There are 8 hidden switches. A switch that is on adds its own fixed numbers to the row, and there is some noise. The rows also spread widely along 11 directions, which tell nothing about the answers.
(in the rows, 128 means zero)
Some rows, each with its switches (1 for on, 0 for off) after it:
[128 151 115 102 124 145 122 115 158  97 108 118 117 119 162 131 115 134
 123 126 126 142 155 127 129 134 120  89 120]
0 0 1 0 0 1 1 0
[132 113 128 131 153 131 177 132 125 133 129 115 137 136 152 148 138 112
 114 124 146 141 114 156 123 151 115  80 132]
1 0 1 0 0 0 1 0
[154 149 122 129 104 147 103 105 145 111 109 133  87  65 150 125 118 109
 130 129 126 160  99 119 125 116 122  99 122]
1 0 1 0 1 0 1 1
[169 149 115 122  96 156 117 110 137 120 123 157 122  88 134 159 105 129
 127 139 126 172 131 131 110 132 117  95 133]
1 1 1 0 0 0 0 1
[178 163 133  98 101 133 134  89 152  91 132 117  67 112 182  98  92 180
 154 110  97 175 177 120  83 125  77 104  94]
0 0 0 1 0 0 1 0
[105 123 123  90 181 100 211 141 152 148 150  88  85 170 245 120 122 113
 150  86 142 151 141 129 107 131  50 101 156]
1 0 1 0 0 0 0 0
[131 116 130 126 200 131 176 130 103 126 181 139  92  97 149  94 146  99
 151 107 126 143  84 122 171 101  92 139 138]
1 0 1 1 1 0 1 0
[ 82 132 149 130 181 113 157  86 151 138 101 103 125 109 111 132 166 111
 136 105 145 129 133 111 130 146 113 109 152]
0 0 0 1 0 0 1 0
[112 137 153 155 160 128 111 143 122 121 125  82 124 109 180  93 143 102
 107  95 133 118  97 129 132 174 140 143 115]
1 0 1 0 0 0 1 0
[126 138 133 108 124 127 106 123 155 118 123 157 126  85 145 119 130 116
 150 126 134 159 146 104 132 147 115 136 138]
1 0 1 1 1 0 0 1
[ 93 130 121  80 119 107  83 143 159  88 123 136 100 130 184  99 128 156
 121 144 155 125 130 146 148 111 122 139 122]
1 1 0 0 1 0 1 0
[113 139 115  99 151 141 111 143 139 112 123 139 139 119 126 137 131 138
 112 127 147 148 136 131 160 124 142  95 141]
1 0 1 1 0 0 0 0
[140 133 131 110 102 120 130 105 144  83 124 113 104 101 144 109 106 148
 126 146 141 152 147 113 111 117 142 124 127]
1 1 1 0 1 0 0 1
[186 134  91 142 143 162 152 132 104 120 160 127 141 135 162 132  78 120
 101 136 145 156 141 178 112 137 110  84 110]
1 1 0 1 0 1 0 0
[138 144 132 134 128 142 161  85 150  93 116 126 176 141  76 124 114 146
 102 133 139 116 216 132  83 181 145  86 118]
0 0 1 1 0 0 1 0
[155 133 131 132 108 129 109 110 113 107 126 137 100  95 139 125 120 147
 124 140 118 157 122 142 119 127 115 116 103]
0 0 0 1 0 0 0 0
[123 139 118 120 113 142 119 105 142 108 115 115 100 101 152 136 111 130
 127 119 147 140 124 120 141 116 138 109 147]
0 1 1 0 0 0 1 1
[140 132 114 154 149 145 123 117 119 148 141 131 110  75 154 138 133  95
 137  96 132 158  86 112 155 134 117 113 138]
1 0 1 1 0 0 1 0
[114 149 128 109 110 127  87 126 160 122  83 117 124 114 147 155 132 121
 109 123 135 149 136 146 119 154 124  79 128]
0 0 1 1 0 0 0 0
[149 161 138 168 142 165  83 131  96  73 111  98 112  62  79  97 121 122
  53 143 126 137  81 146 142 108 193 108  90]
1 0 1 0 0 0 0 1
[ 95  86 139 142 144 107 146 107 115 127 123 128 147 107 100 134 170 112
 132 133 156 121 107 116 163 149 160 125 148]
0 0 1 1 1 0 1 0
[154 138 105 111 115 137 129 117 122  92 108  87  94 123 157 132  93 157
 106 134 139 165 135 143 137  94 150  59 115]
0 0 0 1 0 1 0 0
[124 156 149 100 145 115 142 107 163 124 120 119 112 107 149 126 155 142
 149 120 110 164 151  95 110 135  92 122 131]
1 0 1 0 0 0 0 0

New rows, each followed by its switches (1 for on, 0 for off):
[134 134 137 113 129 115 121  93 141 114 109 115  79  80 157 133 148 139
 157 141 105 167 116 102 130 105  98 128 121]
0 0 0 0 0 1 0 0
[142  92 128 150 100 115 138  93 108 163 125 129 152  75 135 176 160 130
 173 120 139 183 109  67 154 158 166 126 156]
1 0 1 1 0 0 0 0
[153 106 137 109  99 120 116  96 109 143 102 116 101  62 133 181 162 157
 161 133 122 209  78  90 171  96 159  88 142]
1 0 0 1 0 0 0 0
[116 120 115  71 115 113 103 116 158 108 102 133 116 116 153 153 133 149
 146 158 144 162 134 137 158 102 129 100 141]
0 1 0 1 1 1 0 0
[147 152 151 108 165 134 168 121 135 111 143 110 106 122 153 111 139 135
 128 118 103 158 137 131 111 126  85 105 115]
1 0 1 0 0 0 0 0
[139 150 122  97  96 130 107 116 148  86 129 126  73 109 191 102  89 165
 138 120 119 160 156 102 118 112 109 132 125]
0 0 1 0 0 0 0 1
[135 102 124 124 129 103 147 139 111 158 156  97  98 114 244 129 125 124
 169  82 134 176 101  95 149 152 115 136 148]
1 0 1 1 0 0 0 0
[112 145 160 132 150 132 113 121 137 112 106 110 158 109 101 126 158 127
 112 119 123 136 145 119 131 168 152 121 124]
0 0 1 1 0 0 0 0
[100 124 128 180 172 122 151  80 110 109 163 110 108  76 104  83 119 107
 131  98 150 120 128  67 140 135 154 199 163]
0 1 1 1 0 0 0 1
[ 78 118 116 119 154 121 101  98 134  95 134 140 121  97 115 109 134 143
 145 137 153 117 144 102 176 113 144 174 147]
0 1 0 1 0 1 1 0
[124 107 154 115 141 101 148 121 127 131 120 116 113 108 135 138 161 114
 139 136 118 151  99 143 127 137 101 111 129]
0 0 1 1 1 0 0 0
[129 123 144 126 165 139 150 145 122 139 123 144 144 114 132 154 144  98
 114 134 138 145 103 151 143 138 116 100 141]
1 0 1 0 0 0 0 1
[ 83 133 109 137 174 131 132 154 148 151 116 130 155 152 158 160 142  74
  95 114 174 108 102 169 139 162 114 103 162]
0 1 1 0 0 0 0 0
[145 144  67 109  95 143 136 111 168 126 141 166  93 103 198 136  79 121
 147 111 165 167 157  82 132 109 110 100 160]
1 0 1 0 1 0 0 1
[113 120 116  89 140 124 130 129 132 124 127 142  91 110 150 151 121 130
 137 131 140 162 104 144 160  87 105 103 167]
0 1 1 1 0 0 0 1
[ 91 109 107  75  91 104 126 108 165 107 105 138 129 136 138 155 105 167
 132 152 175 152 181 119 126 118 140  97 169]
1 1 1 1 0 0 0 1
[121  61 123  84 105  96 145 147 115 124 133 140 120 131 188 147 119 151
 149 144 161 160 113 128 165 112 143 111 152]
1 0 1 1 1 0 0 1
[132 132 153  63 134 118 119 157 141 114 137 123 124 141 196 127 140 158
 143 131 115 164 138 145 130 137 100 131 125]
1 1 1 0 0 0 0 0
[150 193 133 105 138 145 142  98 174  78 126 108 118 120 121  95 109 159
 113 120 109 151 205 107  78 137 117 100 103]
1 0 1 0 0 0 0 0
[123 141  71 139 147 153 125 141 149 125 158 173 122 117 192 111  86  84
 123  91 180 122 137  98 163 134 128 139 164]
0 0 1 0 1 0 0 1
[132 134 130  98 118 121  98 135 140 111 123 133 108  97 160 121 136 134
 135 131 121 165 120 126 144 127 122 118 121]
1 0 1 1 1 0 0 0
[135 132 117 126 147 138 178 112 140 125 113  61 132 139 169 148 119 114
 113 123 151 157 136 128 113 138 144  69 146]
1 1 1 0 0 1 0 0
[147 128 126 111 102 138 115 111 114  93 106 111  92  86 120 138 110 165
 116 134 130 171 114 118 152  90 166  81 128]
0 0 1 1 0 0 0 1
[138 170 128 103 134 142  90 123 145 102 135 148 107  91 140 110 126 142
 138 112 106 159 150 113 135 129  99 134 117]
0 0 1 1 0 0 0 0
[103 118 134 121  97 111  95 129 156 124  83 133 152 125 137 154 129 123
 111 141 149 126 155 155 104 183 132 101 133]
0 0 1 1 0 0 0 1
[133 164 155 112 143 153 131 104 153 130  95 124 150 102 130 156 150 134
 142 103 137 166 150  84 143 144 151  97 149]
0 0 0 0 0 0 0 1
[144 116 116 124 161 137 133 147 102 127 170 165 142 124 150 115 119 138
 132 122 145 146 133 130 161 134 125 142 127]
1 0 0 1 0 0 0 0
[ 93 120 129 120 174 112 123 134 127  98 153 123 107 120 158  88 109 121
 127 131 137 119 140 137 144 128 102 171 145]
0 1 1 1 0 1 0 1
[106 121 141 101 145 111 123 131 123  85 108  69  77 112 165 107 119 146
 116 126 130 149 116 127 156  91 150 107 132]
0 0 1 1 0 1 0 1
[139  73  86 171 129 114 169 132  81 121 171 119 110 150 204 106  83 135
 114 116 185 118 117 131 137 129 148 150 125]
0 0 0 0 0 0 0 0
[104 112 117 124 112  98 119 109 155 125 116 136 127 120 167 133 136 128
 136 145 170 134 135 112 117 147 132 141 144]
1 1 0 0 1 0 0 0
[146 160  76 150 121 173  97 140 140 130 113 151 133 108 146 151  73  99
  79 113 177 143 130 157 123 138 141  64 132]
1 0 0 1 0 0 0 1
[142  66 127 180 158 122 172 110  75 136 164 177 130  60  72 142 160  89
 131 164 141 136  47 115 179 105 146 155 151]
1 0 1 0 1 0 0 1
[122  68 136 120 149 111 204 121 124 170 142 138 157 142 177 154 141 107
 167 109 181 148 131 115 143 164 120 110 170]
1 0 0 1 1 0 1 1
[ 94 129 136 103 114 134 127 123 157 139  59  91 118 112 167 183 146 120
 124 109 164 155 102 122 155 126 163  50 166]
0 0 1 0 0 0 1 1
[ 72 151 118  61 166 105 189  90 200 109 126 146 108 158 127 134 134 148
 148 136 144 127 208 115 100 108  55 106 170]
0 1 1 0 0 0 0 0
[114 142 128 138 149 124 104 144 136 140 130 130 140 114 154 133 138  94
 115 119 140 133 118 154 118 176 105 130 130]
1 1 1 1 0 0 0 0
[ 83  93  99  91  82 108  66 159 141 131 116 155 152 148 217 160 121 152
 141 135 183 128 136 126 175 159 159 149 161]
0 1 1 0 0 0 0 0
[132 181 134 115 171 154  64 167 130 104 146 142  88  84 177  87 131 108
 109 109 100 137  82 156 153 124  83 140  97]
1 0 1 0 0 0 1 0
[ 79 135 107 148 137 124  91  99 155 132 118 148 139  77 118 126 141 103
 134 110 163 123 135  85 154 157 145 146 155]
1 0 1 1 0 0 1 0
[142 136 100 134  74 130  71 136 150 147  95 148 126 102 181 169 110 104
 110 134 139 159 114 164 107 171 106  76 119]
1 0 1 1 0 0 0 0
[125 105 133  99 115 123 167  77 143 118  95 151 135 110  77 181 143 164
 140 161 151 162 151 104 140 100 146  77 156]
0 0 0 0 0 0 0 1
[ 96 125 144  93  98 104  77 148 155 130  71  96 140 134 184 158 147 136
 120 121 138 147 134 152 126 171 141  83 131]
0 0 1 1 0 0 0 0
[121 131 113 145 125 136 126  96 151 131 107 123 164  94 104 146 148 109
 123 117 163 150 142  82 144 161 182 103 150]
1 0 1 1 1 0 0 0
[195 104  87 171 157 185 183 145  80 165 171 165 197 140 163 174 105  94
 123 119 166 152 115 143 170 164 148  89 135]
0 0 0 0 0 1 0 0
[104 131 124 104 122 115 144  65 175  89  98 127 127 108  86 141 141 153
 136 165 127 137 187  92 111 119 127 108 137]
0 0 1 0 0 1 0 0
[124 130 101 112 159 148 162 102 142 112 148 150 141 128 131 126 114 132
 148 116 138 138 177 109 149 134 111 111 149]
0 0 1 1 0 1 1 0
[195 135 127 132 172 168 203 101  98 138 178 137 117  76 124 129 121 110
 163  98 121 198 108  80 159 103 129 106 146]
1 0 1 1 1 0 0 1
[100 105 148 130 157 123 135 143 117 143 127 115 171 142 154 150 137 105
 122 113 162 129 126 140 149 176 150 130 163]
0 1 1 1 0 0 0 1
[139 121 107 138 140 130 120 128 126 120 136 159 142  98 121 129 128  96
 118 154 132 140 122 152 131 146 110 115 121]
1 0 1 1 1 1 0 0
[147 110 113 148 174 133 208 108  99 124 152 120 140 139  99 130 115 128
 101 136 159 137 137 150 121 119 128  84 127]
1 0 0 1 0 0 0 0
[119 140 181 131 104  95  99  93 148  71  97  51  98  86 167  69 151 160
 142 128  91 141 163  85  89 172 140 170  84]
1 0 1 0 0 1 1 0
[157 103 104 132  81 156  89 119 109 112 137 141 191  94 153 145 118 146
 154 128 162 164 140  78 190 166 218 138 142]
1 1 1 1 1 1 1 0
[ 96 110 137 107 171 126 177  99 149 139 114 142 139 115 124 146 149 105
 153 114 173 138 139 103 155 131 124 106 174]
0 0 0 1 1 0 1 1
[110 120 147 145 157  94 138 130 151 144 148 124 133 129 201 113 143  82
 150 130 120 122 140 147  75 201  48 177 127]
1 1 1 0 0 1 0 0
[111 118  84 128 124 137 137 110 149 134 137 140 144 145 179 132  93 133
 139  97 189 128 177 101 144 156 140 116 157]
0 0 0 1 0 0 1 0
[145 124 142 108 138 149  90 146 117 123 113 148 124  88 158 138 130 119
 130 145 119 160  91 168 160 131 112 102 113]
1 0 0 1 0 1 1 1
[116 116 125 121  87 117  77 121 126  92 133 155 129 104 138 115 107 156
 124 152 138 132 153 130 131 148 143 167 129]
0 1 1 1 0 0 0 1
[135 127 129  66 131 137 110 135 128  74 146 144 164 132 129  96 121 211
 135 139 151 159 184  89 185 106 194 134 123]
1 0 0 1 1 0 0 0
[ 98 144 147 116 165 151  86 133 141 112 123 125 133  86 150 118 151 110
 143 113 131 136 112  96 187 137 149 168 150]
0 1 1 0 0 1 1 1
[180 112 143 140 123 150 175  98  92 106 149 138 163 111  94 140 117 151
 137 135 121 163 165 105 128 150 158 113 126]
0 0 1 1 0 0 0 1
[176 123 139 102  73 145 102  87 114 117  91 152 103  59 107 183 156 171
 150 162 104 192  84 113 163  88 146  78 116]
0 0 0 0 0 0 1 0
[ 78 110  99 118 142 112 109 150 142 107 149 144 161 149 171 106 113 131
 121 144 172 102 165 122 157 154 144 177 146]
1 1 1 0 0 1 0 0
[ 81 126 146  94 137  91 119 126 164 138  81 122 114 120 143 162 169 111
 126 136 129 139 121 157 112 146  82  87 146]
0 0 1 1 0 0 0 0
[134 140 123 109 113 126 123 114 149 121 112 131 124 121 148 147 122 137
 125 127 121 156 152 142 107 147 102  84 123]
0 0 1 1 0 0 0 0
[109 102 105 118 174 130 148 143 123 176 141 165 128 117 172 173 145  93
 149 109 166 151  80 144 186 124  97  95 166]
1 0 0 1 0 0 1 0
[137 181 110 125 157 172 114 128 143 113 121 127 122 106 148 117 117 127
 101 102 150 138 128 124 149 123 142  91 120]
1 0 0 0 0 0 1 0
[131 133 120  48  96 114 144 103 162 107 122 127 116 150 192 141 103 207
 178 116 140 182 214  79 136 115 128 101 148]
0 0 0 1 0 0 0 0
